There are 10 hidden switches. A switch that is on adds its own fixed numbers to the row, and there is some noise. The rows also spread widely along 14 directions, which tell nothing about the answers.
Known rows, each followed by its switches (1 for on, 0 for off):
[ 21  13  -1   5   9  -6 -16  -7   0  -2  -3  -5  -2   6   2   8 -12  -7
 -17 -15   6   4   3  -6  -5   8 -22  18 -14 -36   4   3 -10   3  -7]
1 0 1 0 1 0 0 0 1 0
[  7   8   0 -18  11   1  -4  -1   8  13  -1   2  -4  -6  -2   3   3  -1
   1  -2  -5   7   8  -7  -9  10  -2 -10  14  -1   5   3   0   0  -2]
1 1 1 0 0 0 0 0 1 1
[  2   6   9   2  13   1  16  -1  -1  14 -11 -14   1  -3  -2 -11   3  -3
  22   6 -19   7   5 -22  -8  -3   7 -21  -3  -1   2   7  -1   0   4]
1 1 1 1 0 1 0 0 1 0
[  5  -5   0   0  16  -9   7  -3   7   3 -13 -18   8   2  -3 -10  -1  -1
   0  -4  -5  17   3  -6  -4  -4   6 -11 -11 -14   3   1  -7  -3  -2]
0 0 1 0 0 1 1 0 1 0
[ 15   4  21 -19  14 -16 -20 -11  -1 -21 -10  -5 -17 -14 -16   4  -4 -10
  -6  -7  -1  22  10  -8   0  14   3  -7   1 -11  22  -1   5  -7 -13]
0 0 1 0 0 0 0 0 1 1
[ -3   3  -1   5   2   4   2   0  -4  18   8  -9  -5  -7   4  -6   9  -7
  19  11  -9  -6 -14 -10   1   4  -8  -5   8   4   4  -1   3   0  11]
0 0 1 0 1 1 1 0 1 0
[ 17   5 -11  -6   9   4  -8  -4   8  17   3  -7  -9 -11 -15   1   8   1
 -14  -7  15  18   9   0  -8  11   0  -6  15 -14  12  -1  -9 -10   2]
1 1 1 0 0 0 0 0 0 0
[  1   5   0  13   0  -1 -13  -1   0   8 -10  -9  10   7  -6   2  -3 -15
  -5   9  -6  -5   2 -19  -7   4   0   3  -8 -20  -3   2  -8 -20  -8]
1 0 1 0 0 0 0 0 0 1
[ 13   6  21 -14   4  -3  -1   0   7   7  -2   2   0  -8   2   1   3   3
   1  -5  -5   6  13   0 -13  11  -8  -2   5 -16   5  -5  -1  -2 -11]
0 1 1 0 1 0 0 0 1 0
[ -3  -4  11   9  -4  -3  -6   1  -1  13   4 -15  13  -5   2  -5   4  -3
  -3   6  -8  -3 -11  -3  -6   3 -17  14  -6 -17  -5 -13  -7 -10  -9]
0 1 1 0 1 0 0 0 1 0
[  6  27 -16 -15  13   3 -21  -7  -4 -25  -3   7 -12  -7   5   7  -5   0
 -23 -13   6 -10   3   3   0   6 -14   5   6   3   6   6   8   9 -10]
0 1 0 1 0 0 0 1 1 0
[ -5   6   4  -5   7   6   1   8   1  11 -12   9   6  -3  -5   9   3 -11
  16   7 -17   9  17 -12 -10   7  -7  -7  -2  -2  13   2  -4   3 -11]
0 1 1 0 0 0 0 0 1 1
[-16   2  -5   6   6   3   6   7   8  -8 -10  -5  12  -9   8  -4  -2  -3
 -11  11  -3 -10  -1   2 -12 -13 -13   2  -3  12  -2 -12  -1   3  -8]
0 0 1 0 1 0 1 0 1 1
[  5  -1  12  -4  -6  -3   6   7  -1  18  -5  -4   0  -6   0  10  -1  -5
  22  18 -10   0   1 -13  -4   5   0 -13   7 -16   5  -3  -3  -4  -2]
0 0 1 1 1 0 0 0 1 0
[-21   0   3   4  15   6   5  -2   6  -4  -4  -9   5 -11  -1 -21   8  -4
  12   9 -21   0  -3 -14  -6  -3  -3  -9   3  31   8   1   8  -3  -3]
1 1 1 1 0 1 1 0 0 0
[ 11  16   8  -7  10   2  -9 -12   1   1   1  -4 -11  -3   0  -4   4 -10
  11  -7 -10   0   3 -15  -3  19  -4  -8   5  -4  13   9   3  -4   2]
1 1 1 0 1 1 1 0 0 1
[ 10  13  11   1  10   7   0 -10   2   1  -7 -19   5  -4  -3 -16  13   0
   4 -20 -14  -3   3   2 -12  17 -10  -8 -16  -2  13   1   0  -9  -8]
1 0 1 1 0 1 1 1 1 0
[ -4  -4  -4 -27 -12   0 -21  -3 -15  19   7  -5  -7 -15  -6   6  13  -9
  16   2 -16  -2 -16  -9  15  22   8 -14  12   3  11  11  -7  -4   2]
0 0 1 1 1 0 0 0 1 1
[ -4   7   2   1  12  -3  -5 -13  -3 -12   3 -10  -8  -8  12 -17  -7  -3
 -10  -3  -8  -4 -11 -18  -2  -8  -7  11   1   5 -11   4   3  10   4]
1 1 0 0 1 0 1 0 0 1
[ -1  10  -8  -1  17   9  -7  -3   4   9  -9   2   6  -2 -10  -5  12 -12
  -1 -11 -11  15  13  -8  -9  10  -8  -3  -4  -4  12   6  -3  -5 -13]
0 1 1 0 1 0 0 1 1 1
[ -6   6  11   3  -3   2 -13   0   5   0 -11  -1   2  -5  -4   5   2 -12
   4   4 -11  -6   7 -12 -10  10  -6  -3   0  -2   9  -5   0 -10 -19]
1 0 0 1 1 0 0 1 1 0
[  2  16 -17 -14   8   9  16   9  -2  13   0   4   1  -7   8   3  -4   4
   9  23  -4 -11  -1 -11  -1  -9  -3 -12  17   4  -7   9   6   5   7]
1 1 1 1 0 0 0 0 0 0
[  7   7   2  -4   3   2  -4  -1   6 -13 -11  -6  -3  -4  -4   9   2  -2
  -2 -13  -1   3  10   9  -6  12  -4  -8  -5  -2  19  -6  -2   1 -10]
0 1 0 0 0 0 1 1 1 0
[-12   8 -23   5  31   7   5  -7   4  14   1 -10   2 -14   4 -28   5  -5
 -10   5  -5  12  -7 -25  -9 -14 -15   5   5   6  -8   7   2   5   1]
1 0 1 1 1 1 1 1 0 1
[ 13   4  16   5  10 -11  -4  -3  13 -22  -8  -4  -8  -1  -4   5 -14  -6
   2   0   6   5   6  -1  -6   5  -6  -4   5  -5  17  -5   8  -1  -8]
0 0 1 1 1 0 0 0 0 0
[  1   8   5   9   6   3   4  -6  11 -11 -11 -11   6  10   4  -8   2  -7
  15  -9 -14 -10   2  -6  -7  10   7 -17  -3  11   7   7   4  -4  -1]
0 1 1 1 1 0 1 1 0 1
[ -3   0   6  10  -3   4  -9   3   3  -1  -9  -8  -1 -11  -7   8   6 -12
   3   1  -5   3   4  -1  -7   9 -13   0  -6  -3  22 -11  -6  -3 -10]
0 0 1 0 1 0 1 1 1 0
[  3  -3 -20  -5   2   9  -2   3  10  25   2  -5   7  -3  -5   2   7   4
  -4  -8   2  10   3   2  -5  10  -2  -6   8  -4   7   5 -17   1   1]
1 1 1 1 0 0 0 0 0 0
[  0  -4   1 -11   6  -9   0  -6  14  -4  -5 -10   0   0   5  -8  -6   5
  -8  -9   0   0  -3   0  -5  -4  11 -12   9  11  -9   0   0   3   3]
1 0 0 0 0 0 0 0 1 1

New rows. What belongs after each?
[ -4   8  18  20   6   2   4  -1  -5  -3  -2  -5   3   0   4  -8  -3  -8
  11  15 -15  -9  -2 -17  -9  -6 -11  10  -6  -1  -4  -4   8  -3  -1]
0 1 1 0 0 0 0 0 0 0
[  2   6  17  -7   6  -3   6   0   6 -10 -12  -6  -7 -12   6   2  -5   1
   2   7  -8  -5  11  -9 -12  -4   4 -14   5   7   3  -4   3   3  -1]
1 1 1 0 0 0 1 0 1 0
[ 16  16   1   6  17  -3   9  -4  -1   9  -1  -4 -16  -7  11   0 -15  -5
   2  12   3   3   2 -29 -11  -8 -15   4   8 -24  -5   5   2  14  10]
1 0 1 1 1 0 1 0 0 1
[ 15   4  -4  -4  19  -6  11  -8   6  18  -4 -20   5   1  -5 -19   1   4
   0  -1  -2  16  -1 -16  -5  -1  10 -15   4 -19  -6  10  -3 -10   3]
1 1 1 1 0 1 0 0 0 0
[ 15  17   4 -22  13 -11 -10 -13 -15  -8  -4  -9 -21 -10   1   0  -7  -8
   8   1  -9   3  -8 -21  11   7   4 -11   2  -6   6  16   7   5   9]
1 0 1 0 0 1 0 0 1 1
[ 17  17  23  -7  12  -7  -6  -5   9 -11  -1   0 -12  -3  -6   5  -7  -9
  17   6  -8   0   6  -7  -7  17 -12 -10  13   0  21  -2  20  -8 -10]
1 1 1 1 1 0 0 0 1 0
[ -6   2 -14 -11  11   4  -3   5   7  17   2   9   4  -8   1   4  -4  -6
   0   8  -5   9   3 -13  -4   2 -17   4  10  -2   6   5  -4   9  -8]
1 0 1 1 1 0 0 0 0 1
[ -5   2   6   9  11   2   4  -5  -5   7  -5 -17   7   1  -3 -16   4 -10
  12  10 -23   1  -5 -20  -4  -3   1  -5  -9   1  -3   5   3 -10   1]
1 1 1 0 0 0 1 0 1 0
[ -2   0   9   0   9   3  15  -1  12  10  -5 -17  -3 -18   1 -10   5   0
  14   3 -11   7  -1  -9 -14   2  -6 -15   9  12  10  -9   2   6   2]
1 1 1 1 1 0 1 1 1 1
[ -5   5  -9  -6  -3   3  -6   2  10  -4  -6  -1  -1  -2  -1  11   2  -6
   9  -3  -3  -6  -2   4  -1  13  -3 -14  12  14  16  -2   1   3  -7]
0 1 0 1 1 0 0 1 1 1
[  0  14 -20   2   6  11 -22  -1  11  27  15   2  -3 -11  -5   1  14  -7
 -19   6  13  -7  -5  -1 -14  14 -22   9  30  -2   2 -10  -1 -16  -4]
1 1 1 0 1 0 0 0 1 1
[ -4   0   0   4   5   2   1   3   5  18  -3   0   4  -2   7   1  -4   0
  -3   7  -8   3   7 -19 -11  -7  -7   7   2 -12  -9   2 -12   6   0]
1 1 1 0 0 0 0 0 0 0
[  3   9  -9   0  14   0  18   2   4  13  -5 -10  10   2   4 -10  -4  -2
  11  16  -8   0  -4 -16  -2  -8  -1 -12   4  -8  -6   9   3  -4   2]
1 1 1 1 1 1 0 0 0 0
[ 12   8  11  14 -10   2   1   1  -1  -7  -8 -13  -7  -6  -4  14  -3 -11
  12   4   4  -8  -1  -2  -3  11  -9  -4  -5 -11  19 -11  -4  -3   2]
0 0 1 0 1 0 0 1 0 1
[ -7   3   0  -7  12   2  -3  -4   3  17  -1   2  -3 -10   6  -8   1  -5
   0   3 -14  10   4 -27  -8  -2  -5   4  10  -2  -7   8  -4   7  -2]
1 1 1 0 1 0 0 1 0 1
[-10  -4   4  -8   9  -3 -11  -3   1  10  -4  -6   2  -8 -10  -5   5 -12
   6   8 -19  14   0 -19  -2   5   1  -5   4   5   7   3  -1  -7  -8]
1 1 1 0 0 0 0 0 1 1
[  9   3   7   9  -2   3  13   4   1   5  -9 -14  -7 -12  -3   8  -4   0
   9   8   1   4   5  -9  -9  -1  -2 -10   1  -7  12  -7  -9   5   7]
1 1 1 1 0 0 0 0 0 0
[-10   0  24 -10   0  -2 -20  -2   3   6   6  15 -11  -7  18   8  -1  -4
  10  -4 -21  -8   4 -16 -12  13 -17  12  10   8   3   0   0  19  -4]
0 0 1 0 0 0 1 0 1 1
[ -3 -21   7  -7   2  -6   9   4   0  17  -1  -7   9  -6  -1  -3  -1   2
  11   1 -14  22  -1  -8   2  -3  -2   3  -9  -9   1   0 -14  10   0]
0 0 1 0 0 0 0 0 0 0
[  3   2   1  -8  -1   0   3  -2  -8   6   0 -17   9  -3  -2  -7   2  -5
   8   7 -14  -5 -13  -6   5   6  -3  -3 -10  -6   1   3  -2 -10   1]
1 0 1 0 0 0 1 0 0 1
[ 19  12  18 -12  16  -7  -2  -6  10   2   7   8  -9   5  15   1  -6   6
   5  -9  -6   0   7  -4 -12  11 -13   4  12 -10  -2   3  11  11   0]
0 1 1 0 0 0 1 0 1 0
[ 12   8   3   2  17   1   9  -5  17  20  -3  -2  -1   7  -3 -12   4  -1
   7  -5  -2  12  13 -12 -17   2  10 -16  17  -7  -7   5   4  -8   2]
1 1 0 0 1 0 0 0 1 0
[  0   9  -6   1   9   8  15   3   0   1 -17 -11  13  -2  -7  -7   2  -6
  -1   5  -9   4  13  -9 -10  -5   6 -13 -12  -7   1   3  -6 -10  -7]
1 1 0 0 0 0 1 0 0 1
[  3   1  -4 -10   6   4   1   4   6  15   1   2  -2  -7   2   3   6   3
   4  -1  -1   5   3   0  -6   4  -5  -6  11   2   4  -1  -1   5   1]
0 0 1 0 0 0 0 1 1 0
[  6  12  -7  -3   8  15  -9  -7  -3  11  -4  -2  -4  -9 -14  -7  18 -10
   1 -16  -8  15  12  -9  -4  16   0  -6  -3  -3  18  11  -9  -7  -3]
1 1 1 0 1 0 0 1 0 0
[ -3  -4  -2   3  10  -2   1   0  12  29   0  -2  -2  -1   3   4  -3 -10
  17   7 -10  17   1 -26  -5   5 -11   0  10 -11   6   2  -9   9   2]
1 1 1 0 1 1 0 1 0 1
[  9   0  -1  -7  10  -5   8  -4  12   5   2 -10   1   1   3  -6  -6   2
   6  -1  -2   4  -8  -4  -1   2  -2  -6   7   3  -1   2   5   3   7]
1 0 1 0 0 0 0 1 0 1
[-14   0  11   2   8   7  12   6   2  -1 -11  -1   7 -17   6  -8  -2  -5
   2   9 -16   4  11 -15 -15 -11 -14   4 -10   7   2  -5  -6  11  -7]
1 0 1 0 1 0 1 0 0 1
[  6   3   4 -11   3  -9   9   1   3   3  -2 -13  -2  -4   7   2  -7   3
  11  11  -6  -6 -11  -6  -1  -1   5 -16  12   1  -4  -1   5   4   7]
0 1 1 1 0 0 0 0 1 1
[  3  -7  -2  24   2  -1   1  -5  10  20   0 -25  -2  -2   4  -6   0   0
  -2  -1   1   2  -7 -17 -12   0  -2   0   4 -13  -4  -5 -14  -1  10]
1 1 1 1 0 0 1 1 0 0
[  2   4  17 -14  -3   5  -1   1  10   7 -11   0  -5  -7  -1   8   9  -6
  18  -6 -16  -1  18  -6 -12  19  10 -26   8   8  17   2  -7  -2  -2]
1 1 1 0 1 0 1 0 1 1
[ -5   5  -7  -5  -5   8  -5   7   0  17 -10  -1  13   0  -2  12   7  -8
   8   1 -13  -7   5  -5  -7  12  -5 -10  -4  -7   7   2 -11  -5 -11]
0 0 1 1 0 0 0 1 1 1
[  6   2  -5   2  -3  -8  -3   2  13  -8 -17  -9  -3   4   2  18 -14  -9
  -2   3   6  -4   4  -5  -3   0   9 -18   4  -5   7   0  -9   1   3]
1 0 1 0 1 0 0 0 1 1
[ 19   6 -26 -15  17  -4   9  -4  -6  19   2 -13  -5  -1  -1   1 -10  -2
   4  -4   1  20 -11 -12  10  -2  -7  -6  -1 -22   2  18  -8  18  14]
1 0 1 1 1 0 0 0 1 1
[-11   6 -17  -2  -4   2   8  10   2  -5 -14 -15  17  -9   6   1  -2   1
 -14  17   4 -21  -6   7  -2 -14  -3 -10  -5   4  -6  -8  -7  -9  -5]
1 0 1 0 1 1 0 0 1 0
[ -2  12   2  -6   5   8   4   3  -7  -4  -9  -5  10 -10  -6  -3   7  -3
   2  -1 -12  -1   4   3  -8   4 -11  -4 -10   0   8  -4   0  -1 -14]
0 1 0 1 0 0 0 0 1 1
[  3   5  15  -1   2   2  -5  -5  16  19   6  -7   6   5   3  -8  11  -2
   9   0 -12 -13  -1  -4 -17  18   0 -11  17   6  -4  -5   7 -18  -1]
1 1 1 0 0 0 1 0 1 1
[  7  11   9  -8  16   1   5  -5  -1  20  -2  -7 -15 -20  -8  -6   5  -4
  12   4  -7  19   7 -22 -12   6  -7 -10  12  -9   9  -3   1   3  -1]
1 1 0 1 0 1 0 0 1 1
[  3  10  14   6  11   3  -8  -6   1   8  -3   3  -1  -4   5  -4   1  -5
  -1  -5 -11   1   9 -20 -17   6 -14  10   0 -13  -2   2  -1   2  -9]
0 0 1 1 0 0 0 1 0 1
